The first 5 rows are patterns. Each new row is the sum of 2 different patterns, raised or lowered, with some noise. Before adding, each is slid sideways (what falls off one end comes back at the other) and multiplied by a number that may be negative. Names go in the order of the patterns.
Known rows, each followed by the names of its patterns:
[  5   1   3   2   8   0  -1   4   4   4 -11   0  12   3   0   2  -4  -6
   8  -7   2  -1   7  -5   5  -5   1  -4  -7   0  -2   2   5   3   4  -4
   2  -3  10   2  -8   6]
z702
[ -1   5  -1  -4   9   0   4  -4   2   0 -12  -5  -5  -8  -1  -1  -3   4
  -6   2  -6   8   9   7   8   3  -2  -2 -10   2   1 -15   2   0   2   2
   0  -4   1   1  -2  -5]
z60
[-19  -4  -4  13   7   4   0  11  -3  11   5   6   4   2   4   5  -6  -1
   4   2   2  -3  -3   1  -4   3  -8  -2  -5   7  13   0   0   2  10 -13
   4   9   7   4   2   4]
z958
[  1   0   0   3  -1 -12   8   2   5  12   2  -4  -6   3 -13   0  -3 -13
   3  -9 -15   3   9 -10   5   0   8  -4  -1  19   1   3  -3 -13   4  -8
  -2  -4   1  -1  -3   4]
z41
[ -3  -2  -9 -10  -6   0  -5   1   2  -3  -7 -15   0  -9  -6   2  -1  19
   2   4   7  -1   5   6 -10  -1  -1   4  -2   2   0  -4  -2  14  -1  17
  -2  14  -1  -3   8   7]
z53

New rows, each followed by the names of its patterns:
[  1   7  14  -6  -3   9  -9  -3  -3 -16   5  -4  -4 -11 -13  -1 -12  -2
   2  -1  18   4   2  -4   6   7  10   1   1  -5  -2   1  -9  -1  -6 -14
  16  -9   2   0  21  -9]
z41 z53
[ -6  11  -6  -2  -9 -14  -6 -26   5  -2   2   9   1   2   6   5  -1   0
   0  -5  -1  -8  -6  -3  -1   9 -15  -8  -8 -19  -4  -5   2 -11  14   5
  -1   9  -6  11   2  -4]
z958 z41
[ -5   2   0 -11 -12 -11 -17  -7 -14 -12 -10   2   4 -12 -18  -5  -4 -22
  -1   1  14  -1  -2   1 -25  -7  -6  -2  -1  -4  -4   3  -7   4  -5  -3
   7  -5   9  -4  -2  -9]
z958 z53
[11 10  7  8  7  8 12 11 12 18 18 15 17 12 15 14  2 22 12 19 15  7  4  2
 12  5 13 16  2 12 17  1 14 16  5 15 15 17  8 13 28 13]
z60 z41
[-12  -2  -4 -21  -6  -8   5   9  -9   3  -2   4   0  -3   3  -8   3   0
   2 -10 -11   9  -9  -5 -14  -2  -7  -5  -2  -8   7  -5  16  13  -1  -5
   6  -8 -10  -3  -5 -11]
z958 z41
[ -5   0 -12   5 -12  -2  11  -7 -11  -8  -4 -13 -11  -5 -11  -5 -12 -17
   9   3 -21  -3  -3   0  -3   2   2   4  -3  -3 -18   4 -13   1  -7   1
   3  -6   1  -4  -7  -6]
z702 z41
[23 20  4 18 26 20 38 15 33 20 20 24 25 19 15 14 13 16 17 17 29 15 17 12
  2 18 16 20 19 27 31 22 31 22 24 33 21  7 26 15 22 13]
z41 z53
[  6   7  -4  -5  -1  -7   1  -3 -15   1  -5   2  -6  -3  -9   3   6  -3
  -6  -1   8 -12  -3  10   3   3  -3   1 -15 -13  -8   3  -3   0  -3   3
  -1   1   2  -2   6   6]
z60 z958
[-12   1 -14  -5  -4 -20   4 -12 -15  -8  -6 -13   1  -6  -5   2  -8   7
  -9  -4  -9 -19  14  -9  -3 -19  -9  -8  -7  -9  -2 -14  -8  -7  -9 -17
   0  -6   5   8  -5 -10]
z958 z41
[ -9 -10 -13  -6   0 -14   2  -4  -4 -15 -11  -8  -6  -9   0   0   9  -2
  -3  -4  -7  -4   3 -13  -3 -13  -4   0  -8  -8  -7  -8   4 -11   7  -5
   2  -8  -9   9   2 -14]
z702 z53
[28 18  9 30 24 21 19 22 25 19 21 24 13 23  0 21 20 22 21 16 12 16 27 19
 27 22 26 19 22 14 21 21 23 19 24 24 22 22 11 15 19 13]
z702 z53
[ 1  1  6  8  3  7  1  3  0  8  3  8 14  6 -3  0  8 -8  3  0  1  7 -9 -9
  7 11  0 14  0 16  0  6 16  8  5  6 -6 10  4  3  3  5]
z702 z41
[  0 -11 -13 -12 -10   4   0   1 -15   2  -8  -3  -6   1 -22   1 -21   1
 -12  -4   0 -14 -16  -4  -6   8   4   4 -12  -1   0 -11  -6   1   8  -6
  -2   1  -6  -7 -25  -9]
z702 z53
[-16   7   1   5   0   0  -2  -3   0  -2  -5  -4   5   7 -11   6  -4  -7
  -6   4   4 -13   5  -4  -5   9  -4   4  14  -8  -7   2   2   6  -1   9
   2 -17  -3 -11   3   9]
z60 z41
[  0  10   7 -13  -2   7  -9  12  -1  -1  12   3   4   1  -5  -3   4   4
   4 -16  -3 -14  -3 -10  -7   0 -12   0  14   1   7  10  14 -14   8   7
   5   6   8  16 -20   3]
z958 z53
[  4   7   3   6   3  -7   1  -2 -12   9   4   4  16   0   3  -6  14   4
  11  10  -2   4  -4 -16   8  12 -17  10   4  12   3   4  13   6   8   1
 -10   5   3   1  -3  13]
z60 z41
[-1  3  2  7  8 -2  9 -3 15  1  4 16 15 11  9  4 10 -3  6  9 -4  9 -6  6
 17  8  1  7  2 -3  7 -3 10  2  8  7  8  3  2  3 -3 -5]
z702 z60
[  2 -15   6 -15   3  -1  -6  -9  -2   2   6  10   8   2   7  -4  -1   0
  12  14  -5  11   7  -1   2 -15   3  -3  -6   3  -3  -3   1   2   8  -1
   2  -1  -3  -1   7 -17]
z702 z53
[-15 -19 -13 -19 -10  -7 -11 -13 -18  -7 -18  -7  -3 -20  -4 -12 -10 -11
 -22 -10 -17 -21 -10 -10 -12 -21 -19  -1 -15  -6  -4 -10 -12  -3 -22 -13
 -23  -4 -17 -21 -16 -13]
z702 z60
[-11 -20 -31 -13 -32  -9 -25 -18  -7 -24 -21 -16  -8  -8  -1  -9 -12  -4
 -16 -15 -13 -11  -2 -17  -3 -10 -14 -20 -34 -11 -21 -24 -14 -21 -21 -10
 -13 -13 -20 -15 -19  -7]
z702 z53
[-11  -8  -1  -6 -16  -8  -6 -14  -8  -3   5  -3  -4  -1 -21 -11 -10  -4
  -1  -7  -5  -8 -16  -7 -12  -8  -4  -6   0  -8 -14   1  -8  -8 -10 -13
 -12  -5 -12  -8 -13  -6]
z60 z958
[  5   7  -9   8  -3   2  -2   7 -16   6 -16   6  -7   1   5  -9 -10   1
   0  12   9   9  -7   4   5  -6   0   7  13  -1   3   6  -1  -1 -20  -3
   6  -5  -7  -7  -5   9]
z702 z53
[  3   0   7   1   4   6  -9  13   0   9  -6   9   4   0  -6  -3  -6  -8
  12   5   2  -7  -2  -3  -4 -17   4 -13  -7  -1  -3  13  -1   0  11   2
   2   4  -7   3   3   4]
z958 z53
[  4   4  -6  -1  -3  -5   4   1  -4  13   3   0  -6 -12   2  -2  -3   4
   3  22   4   2   8   4   1   7  -9   4   0   6   8   7   5   5   0  15
   3  14   5  13   6  -6]
z60 z53
[ -2  -2  -9  -2  -9 -11   1  -5   1  -7   0 -11  -5   4  -5 -16  -3 -17
  -3 -19  -3  -1 -12 -11  -4   5   2  -4  -1  -4  -1  -2  -1  -7   6   6
  -3  -2   4  -8   0 -18]
z702 z53
[ -4   0   2  -5 -14  -1   5   0   2  -2  -3 -18   5  -7  18  -1  10  -4
   2   1  10  -2  -2  -7  -9  -5   0 -12  -3   1  -4  -7 -18  -6 -10 -11
   1 -10  10  -5   4  10]
z958 z53
[ 2 13  4 -5  1 14  3 18  7  9  9  2 11  5  6  0  3 -2  4  9  1  7  5  0
 -2 -7  8 -2  3 -1  2 23  2  4  8  3  7  2 -2  5  1  4]
z702 z53
[  5  10  13   2   0   4  -5   3   3  -4   8 -13  -8  -5  13 -13  10   6
   5  -4   6  22  11  14   7  -6  11  -3   1   2  10  14   2  15   9   3
   5  -7   2  -8   7   6]
z41 z53
[ -6  -5  -6  -4   6   1  -2  -3  14  -6   3  -6  -2  -3  -3  -1  -3   2
   6   2  -1  -4   3  -9   6  -2  -4   1   3   8   4   4  11  -1  -1   4
  -1   6 -10   3   2  -5]
z702 z60
[ 14  12  12  13  -3   6 -14  -9  -4  -7  -3  -2  -3  10   8  -1   2   0
   9  12  14  13  -7   2 -14  -3  -7   6  -7  -2  -3   9   8  12   8  10
   5   7  -3   0  10  10]
z60 z53
[ 3  1 12 -4  4  5 -8  4 -3  7 14  0  7  4 18  5 -4  4  3  4  9 10 -3 13
 11  2 -1  7 -5  9  7 13 11 13  8  6 10  2  7 18  3  3]
z702 z41
[ 11  -8  -7 -10   2 -17  -2  -6 -17  -2  -2 -18  10   4  -3   0  -6   9
  -3  -6  11  -8  -8 -10 -15  -3  -9  -3 -10  -7 -14  -6  -5  -7  -3  -4
  11  -3 -11   9  -3   4]
z41 z53
[ -9 -22 -16 -24 -12 -19 -14 -15 -13 -11 -16 -13 -18 -26 -12 -18 -10  -9
 -13 -26 -22  -9 -28 -19 -18 -26 -15 -27 -26 -14 -13 -24 -15  -9 -11 -26
 -19  -4 -17 -11 -14 -29]
z702 z41
[  5  -2   8   0  -2   1   1  -6   4  -4   6   0   1  -3   7 -12   0  -7
  -2  -2  -1  12   8   6   9  -3   2   1   3   7  -7  10  -4  -6  -5  -6
   3   2   1  11   0   1]
z702 z60
[ -5 -19 -20   3 -12 -10  -2  -8   9   2  -6   2  -7   5  -2 -12  -9  -6
  -4 -11  -3  -7  -8  -4  10  -3   9  -7   6   0  -6  -2   6  -5  -6 -12
 -13  -5  -5 -11  -1   0]
z702 z53
[-12  -9 -16  -2  -7   1   1  -3   1   5  -5  -6 -10  -8  -8   2  -7  -3
 -12  -3   2 -13  -8  -3 -13  -6 -14  -3  -5  -8   0  -5   8   0 -14  -8
  -2  -9   3  -1  -7  -4]
z702 z60
[ -3 -20  -5   3   3   2  15  -7   9   7  -1  -1  16  -6  -1   5   0   7
  -6   4  -1 -18  -4  -6   7   7   1  -5  -1  10  -6  -4   0  -5  -2  -8
   0  -1  -3   5  -9  10]
z702 z41
[ -4  -1  -5  12   0 -14  -5  10  -2  16   4   2   6  -4   8  -2   3  -6
  -1  -8   0   7  -5   3   0  -7  -9 -15   4  -9  -1  -9  -3  21  -5  -2
   3  -3   2  -4  -7   0]
z702 z53
[ 9  8 14 -2  6  1  0 13 -1  6 14 16  1 11  3 13  9  2 13  5 17 14 16  6
 -5 11  7 16  3 15  9  4  3  8  8 12 27 12 16  0  5 -4]
z702 z958
[ 6 19  9 19 12 17 25  4 12  9 -6  8 18 19  9 21  8 15 22 10 13 25  4  7
 29  5 11  5 21  1 -6 16 13 17 25 10  5 10 12 19 16 16]
z958 z41
[ -3  -2   1   3   1  -7  15   1   8 -11 -10   0 -12  -7 -13   4  -5  -9
 -10  -1  -8  -2  11  10  12  -6   1  -2  -3 -12  -7  -8  -4 -19  -3  -2
  -2  -3   5  -4  -4  -1]
z60 z958
[ -8  -3   8 -10  -1  -3  -8  -7 -31 -10  -9 -21  -8 -17 -12  -1  -8   1
  -9  -4  -6  -8  -5  -4 -25  -3 -26  -3 -28 -14 -11 -22 -17  -3  -5   6
  -1  -4   2  -6 -10 -13]
z60 z53
[-6 -4  5  9  9  0 22 -2  0 -3 12  7 -4 28 15 12 -2  2 12  7 -4 12  0  5
 -8  3 15  6  2 13  4 -2 12 -1 11  8 12  5  8  9  9  8]
z702 z958
[ 4 13 13 22 16  5  7  9  3 14 15 -5 16  9 12  8 13  5 15 10 11 11  9 15
  8  4 15  8 16  7 13  4  0 12  4  2 10  9  7  8  6 13]
z702 z60
[  4  -9 -11  -6  -7  -7 -13   7  -8  -8 -16  -9   0 -11   6  -2  -3 -14
 -15  -7  -4 -15  -5 -14   0  -8 -15  -7  -7  -8   3   1 -13  -1  -7  -1
  -7  -1  -4  -3   0  -1]
z702 z958
[  7  16   9  11   7   4 -11  16   1  30   8  22   5  11  12  21   6   8
   1  -2   3   9  -4   6  10   4   0 -11   4  -3  -3  10  -1  22   3  14
  20   4  11  13   3  -6]
z958 z53
[19 12 12  7  8 24 14 25  9 25 14 10 16 19 12  4  4  1  9 10  7 20 17 12
 11  0 12  6  4 17 10 32  9 10 14  6 14 19  4 17  9 14]
z60 z53
[  4   3   7   9  -7   2  -6  -8  -7   3 -19   4  -4   3   6  -3  -4  -3
  -6  -6 -10   1   0  -1 -15   3   5  -4  -9  -2  -4 -13 -14  -6  -8  -6
  -6  -8  10  -7 -12  -9]
z702 z60
[19 13 13 11 12  5 19 10 18 13 17  6  8 15 11 16 17 16 29 14 16 18 17 18
 22  1 12 20 15 11 16 14 12  8 26 15 25 11 24 22 14 14]
z702 z53
[ -1  -6  -2   6   7   3  -2  -5  10  -7 -10  -2 -11   0   4   8  -6   8
  -5   3  -6   4  -8   5   3   3   4   7   3   2  -7  -2  -4  -5  -5   0
 -16  -3   8  -8  -1  -5]
z702 z60
[ -7  13  -3 -12 -11 -18  -8 -10  -6 -10   1 -10  -4  -6   4   4   4   7
  -2 -15   1 -12   3   7 -16  -4  -8   1 -11  -3  -9 -13   0 -12 -20  -2
   9 -11  -4   5   3  -2]
z60 z41
[  4  -8  -7 -24 -12 -10 -12 -19 -10  -6 -12 -23 -14 -10 -13  -7   1 -15
  -4 -12  -8 -12  -1 -13  -2 -11   0  -1  -6 -11 -19 -13 -11 -14 -10  -2
  -8 -23 -15  -4 -15 -15]
z702 z958
[19  9 11 -3  6  7  6  4  3  6 15  9  6  2  9  4  9  5  7 -5 12  3 10 -3
  9 15 -7  5 15 13 16 16 13 -4  8  4 13 12 15 17 14 12]
z958 z53
[  3  -8 -10  -1  -6  -3   0   3   3 -14   6   9   2  11  -1  -7  -8   5
 -15  -2  -3 -11   2 -13 -16   4   2 -11   1   1   5  -5   6  20   2   6
  -4 -13   4 -11   1  -6]
z60 z41
[  3   8  -7   2   2   9   9   3   3   4  -4   4 -11   2  -2   0  14   2
   2   4  11 -13   6  11   8   2   3   8 -17  -5   2  14  10   2   3  12
  -9   9   4   2   5   3]
z60 z958
[  6  19  11 -10  -4   5  -5   1   3  -9   2  -7   3   4  27  -8  21   2
   8   7  10  17   1  -3  -9 -14   6  -9   3   2   1  -5 -14   7  -6  -3
   5   5  20  -6  14  11]
z41 z53
[  3   5   0 -11  14  -5  -5  -5   0   1  -1  18   6   6  -5   0  -1  -5
   1   6  -2   6   0  -3  -3   1  -9   7   2  -9   3  -4  -5   7   7  -1
   4   7   9   3  -2   6]
z958 z41
[  1   6   0   6   2  11  -8   7 -18  -6 -10   4   3 -13   7   2  -3   4
   7   5  -1  23   4   4  -6   3  12   2   1   9  -9  -1 -19  -3  -3  -7
  -1   3  -2   8   2   2]
z958 z53
[ -8  -3 -15  -8 -19 -22 -14 -13  -1   5   9   4   0   5  -7   1   3 -19
  -7  -7  -1  -9  -2   5 -16  -9   4 -17   8  -4  14  -9   4   2   4   4
 -11  -6  -1 -13 -14  -1]
z41 z53
[  8  -4   8  -2   4  -2  -9   9   9   0   1  -7 -12  -9  -9  -5  -1 -10
  -3  -8 -12  -2 -10  -9  -1  -2  11  -5   0   5  -5  -1   8  -9   0  -6
   2  -4  -9  -6  -9  -9]
z60 z53
[12 33  6  9  8 -4  3 21 10 10 21 17  8 27  3 19 21  2  3 18  8 15  6 18
  7 -5  7 17 15 15 13 22 14 16 11 19 13  6 13 14 14 -2]
z702 z41
[ -6   3   0   6  -4   7   7  -1  -2   1   2   3 -19  -5   9   0  -3  -6
 -11  -9  -1  -8  -9  -8  -3  -3  10 -10  -3  -6  -3 -15  -3   4   5   2
   1  -5 -19 -10   0   8]
z702 z958
[ -3  -2   2  -3   1  -4   2  -3  12  12  12   7   6  -3   6  -6  -1   7
 -10   5   3   5   9   2  -3   5   6   3 -10   1  14   3  -2  12   0   2
   3  -1   3 -11   2  -5]
z702 z60
[20 13 19 14 21  8  2 15 10 16 24 18 20  9 16 17 13 13  5 15  9  8 16 20
 11 22 15 17 14 17 21 15 14 16  6 18 18 18 16 21 15 14]
z60 z41
[-17   0 -22   0   5   1  -8  -5 -10 -33 -13  -9  14  -6   0  -6  -3 -14
 -20  -9 -10 -14  -9 -14 -13  -8 -12  -7 -14  -9 -17 -16  -8 -14 -22 -18
 -29 -14 -18   0 -10 -20]
z958 z53
